The rows of a group lie close to one hidden flat surface of 10 dimensions, which passes through zero. Surfaces can cross.
In the rows, 100 means zero.
Some rows, each with its group after it:
88	96	99	71	89	108	119	115	100	98	120	109	108	106	106	60	52	89 -> S
116	96	96	92	105	99	100	92	98	98	107	110	104	94	84	95	96	105 -> D
122	112	95	42	102	121	118	103	87	96	119	154	125	150	113	132	98	42 -> F
127	124	74	118	76	158	121	97	124	96	96	140	104	142	126	120	139	43 -> S
107	105	119	47	114	89	121	113	115	83	134	119	104	103	80	97	90	111 -> D
82	96	99	97	128	40	133	117	118	66	97	87	70	115	70	109	95	113 -> F
86	94	106	75	99	103	51	90	77	133	83	105	120	102	127	99	130	116 -> S
115	94	82	90	98	83	127	126	100	89	88	95	93	86	44	76	126	147 -> N
118	102	108	123	103	94	126	81	117	65	75	105	114	123	83	117	105	100 -> S
130	82	130	109	109	97	75	66	85	117	116	85	91	62	63	105	105	144 -> F
85	84	74	104	109	63	113	101	101	103	92	98	70	126	90	108	115	96 -> D
107	82	103	91	85	120	97	85	96	131	133	100	88	85	104	118	113	103 -> F
120	72	95	113	77	117	101	69	86	123	90	99	107	97	79	101	119	124 -> D
90	108	94	135	103	101	116	85	137	61	81	100	133	91	117	119	103	101 -> N
93	122	110	108	93	126	70	116	103	118	92	90	101	84	132	116	146	104 -> D
71	104	86	98	101	88	102	124	109	107	114	89	75	98	126	107	104	83 -> N
107	94	72	116	98	121	121	77	106	90	103	126	131	116	101	134	91	82 -> N
110	102	137	98	88	126	94	74	83	106	101	108	114	139	118	118	71	70 -> D
112	111	103	129	91	125	99	79	108	75	68	107	146	96	117	78	80	88 -> N
134	107	69	153	106	106	117	89	100	67	74	102	116	78	65	91	89	98 -> N
82	100	68	121	76	119	100	120	91	111	89	82	111	73	125	103	111	99 -> S
75	108	91	111	107	84	132	116	124	59	90	95	123	105	102	105	71	105 -> N
66	83	67	137	86	76	140	105	111	89	82	83	67	139	103	90	74	83 -> F
114	53	89	111	93	87	129	60	109	113	142	91	71	76	64	118	99	122 -> F
94	96	65	133	106	81	95	96	90	106	65	100	76	130	100	113	125	83 -> D
114	81	116	86	94	95	118	70	102	93	76	116	122	146	79	123	124	118 -> S
103	107	118	91	91	122	82	103	96	113	103	96	114	84	110	93	106	115 -> S
110	111	109	99	79	136	121	141	79	122	134	78	82	83	75	141	106	121 -> N
119	96	103	120	104	83	127	106	76	81	87	80	90	105	48	105	71	113 -> S
84	116	138	74	120	85	88	112	128	88	115	96	97	91	116	121	126	117 -> D
96	96	113	60	87	113	116	118	96	112	144	105	98	93	102	91	69	95 -> D
101	88	104	89	74	129	127	92	111	105	134	101	113	88	115	110	86	92 -> F
119	97	80	90	94	118	96	81	115	104	92	129	123	98	103	117	159	107 -> F
120	117	138	59	88	138	72	119	60	117	109	108	132	93	94	57	49	106 -> D
133	120	63	116	93	159	67	105	60	126	96	122	134	70	92	91	94	96 -> N
92	106	131	118	88	106	92	115	50	117	85	63	96	121	106	135	68	87 -> S
113	123	119	122	120	92	108	116	97	65	74	87	118	97	58	121	94	138 -> N
120	105	128	106	104	112	89	86	93	106	115	95	94	95	95	126	99	98 -> D
94	117	102	92	92	119	86	119	116	103	94	98	116	72	122	102	149	118 -> F
98	84	95	78	109	100	71	87	87	143	135	107	79	83	105	121	123	106 -> N
93	137	83	114	119	84	108	159	82	78	106	85	72	93	99	99	60	58 -> F
98	85	58	83	74	118	122	111	97	118	99	115	108	108	102	97	132	102 -> S
120	76	71	83	64	134	146	89	75	116	125	128	106	136	87	87	49	62 -> F
103	123	108	115	107	108	97	119	114	89	114	93	85	79	104	90	92	90 -> S

New rows, each followed by its group:
106	113	146	120	130	106	83	70	98	80	100	97	135	101	94	163	71	120 -> N
123	98	89	134	91	129	70	80	104	125	112	87	94	29	113	92	139	105 -> N
110	89	113	116	104	61	117	94	115	78	93	75	71	81	71	71	97	115 -> N
91	84	100	97	86	78	114	103	122	91	102	80	89	62	100	37	97	115 -> N
115	93	106	100	99	98	86	72	104	97	78	109	112	99	101	67	109	100 -> N
79	108	132	125	105	78	115	110	105	69	93	62	101	89	104	106	52	105 -> S
96	102	117	93	121	82	104	82	112	77	103	111	108	122	106	106	68	79 -> D
83	87	101	71	112	80	81	97	113	110	122	103	102	67	105	69	96	125 -> S
83	93	83	102	120	42	106	108	127	79	76	93	67	102	95	74	130	104 -> N
88	123	68	106	112	132	79	133	80	118	125	101	117	58	105	125	87	112 -> N
113	104	119	92	92	100	128	106	112	78	85	104	110	123	72	99	110	121 -> S
114	88	74	88	105	83	104	106	84	107	92	107	91	99	58	76	113	125 -> D
110	112	146	71	110	92	116	114	123	76	118	92	111	77	84	132	133	137 -> F
104	96	99	119	90	92	122	85	135	61	73	94	129	75	93	64	104	122 -> N
108	106	76	96	121	70	114	120	107	84	93	106	80	101	70	115	140	111 -> F
70	101	83	96	89	94	111	141	86	118	108	84	62	117	109	86	80	85 -> F
107	120	126	64	129	89	96	116	119	79	132	106	113	58	103	131	123	109 -> F
110	102	87	133	82	128	65	104	71	138	76	86	84	93	92	80	123	119 -> F
100	77	121	82	112	88	93	56	121	103	126	108	109	84	106	122	109	112 -> F
83	74	105	75	107	35	123	116	118	96	118	73	46	85	71	64	106	127 -> N
92	137	93	124	90	117	116	156	99	85	78	81	95	106	102	121	121	100 -> N
85	92	89	86	123	62	59	106	59	123	76	92	91	106	92	98	103	114 -> S
77	82	97	92	85	99	108	94	115	113	110	94	97	103	120	93	98	106 -> F
80	68	138	106	97	71	109	73	114	107	111	71	72	111	90	110	86	135 -> F
99	85	97	85	80	95	132	116	94	101	121	90	87	92	84	62	59	97 -> N
68	76	78	84	80	101	97	110	59	138	123	86	96	101	129	98	50	74 -> S
90	115	100	141	80	131	79	105	103	107	71	80	115	84	139	102	119	95 -> D
121	113	100	115	88	127	135	92	137	60	93	115	140	89	100	108	111	102 -> D
47	110	99	64	125	68	97	138	112	94	107	97	103	115	117	118	93	121 -> N
72	88	69	124	109	71	106	92	82	83	73	89	118	109	115	91	42	72 -> S
90	96	92	84	124	73	58	104	82	111	98	96	106	62	94	56	79	127 -> S
101	101	83	74	100	118	88	86	126	117	118	139	99	108	127	94	140	85 -> S
126	81	84	111	65	138	120	82	91	114	105	104	119	86	85	90	98	110 -> D
147	99	80	140	102	123	106	59	119	97	104	122	92	91	81	134	147	87 -> S
86	79	93	83	84	100	120	93	123	107	112	102	105	97	113	114	129	115 -> S
109	101	64	81	110	89	98	115	107	102	90	120	98	94	82	101	159	118 -> F
89	97	51	105	112	79	77	101	113	104	87	109	89	71	117	59	127	91 -> N
115	98	85	112	81	123	120	123	70	129	134	86	54	99	82	133	96	76 -> S
75	89	109	132	102	73	95	97	110	96	75	68	83	99	93	77	92	133 -> F
121	90	106	108	52	153	121	86	92	122	84	102	124	124	108	151	157	107 -> S
86	130	91	126	142	77	77	97	113	59	46	115	130	131	111	129	116	96 -> N
103	106	124	80	92	131	79	105	64	135	124	104	98	117	115	122	77	83 -> N
109	116	109	121	108	99	103	118	93	94	112	81	78	78	84	100	80	95 -> S
104	100	80	104	96	110	103	98	92	107	101	112	100	110	104	105	97	81 -> N
91	95	117	101	93	92	108	112	109	101	105	75	89	82	91	108	118	133 -> D
62	126	109	90	131	100	58	107	109	94	85	111	140	109	142	129	104	108 -> N
109	83	121	46	136	61	75	91	76	135	143	118	42	132	67	110	97	100 -> S
95	89	104	142	106	105	68	69	95	124	127	76	74	61	120	111	77	83 -> F
114	111	123	76	120	74	132	140	91	98	154	93	18	126	45	104	65	84 -> S
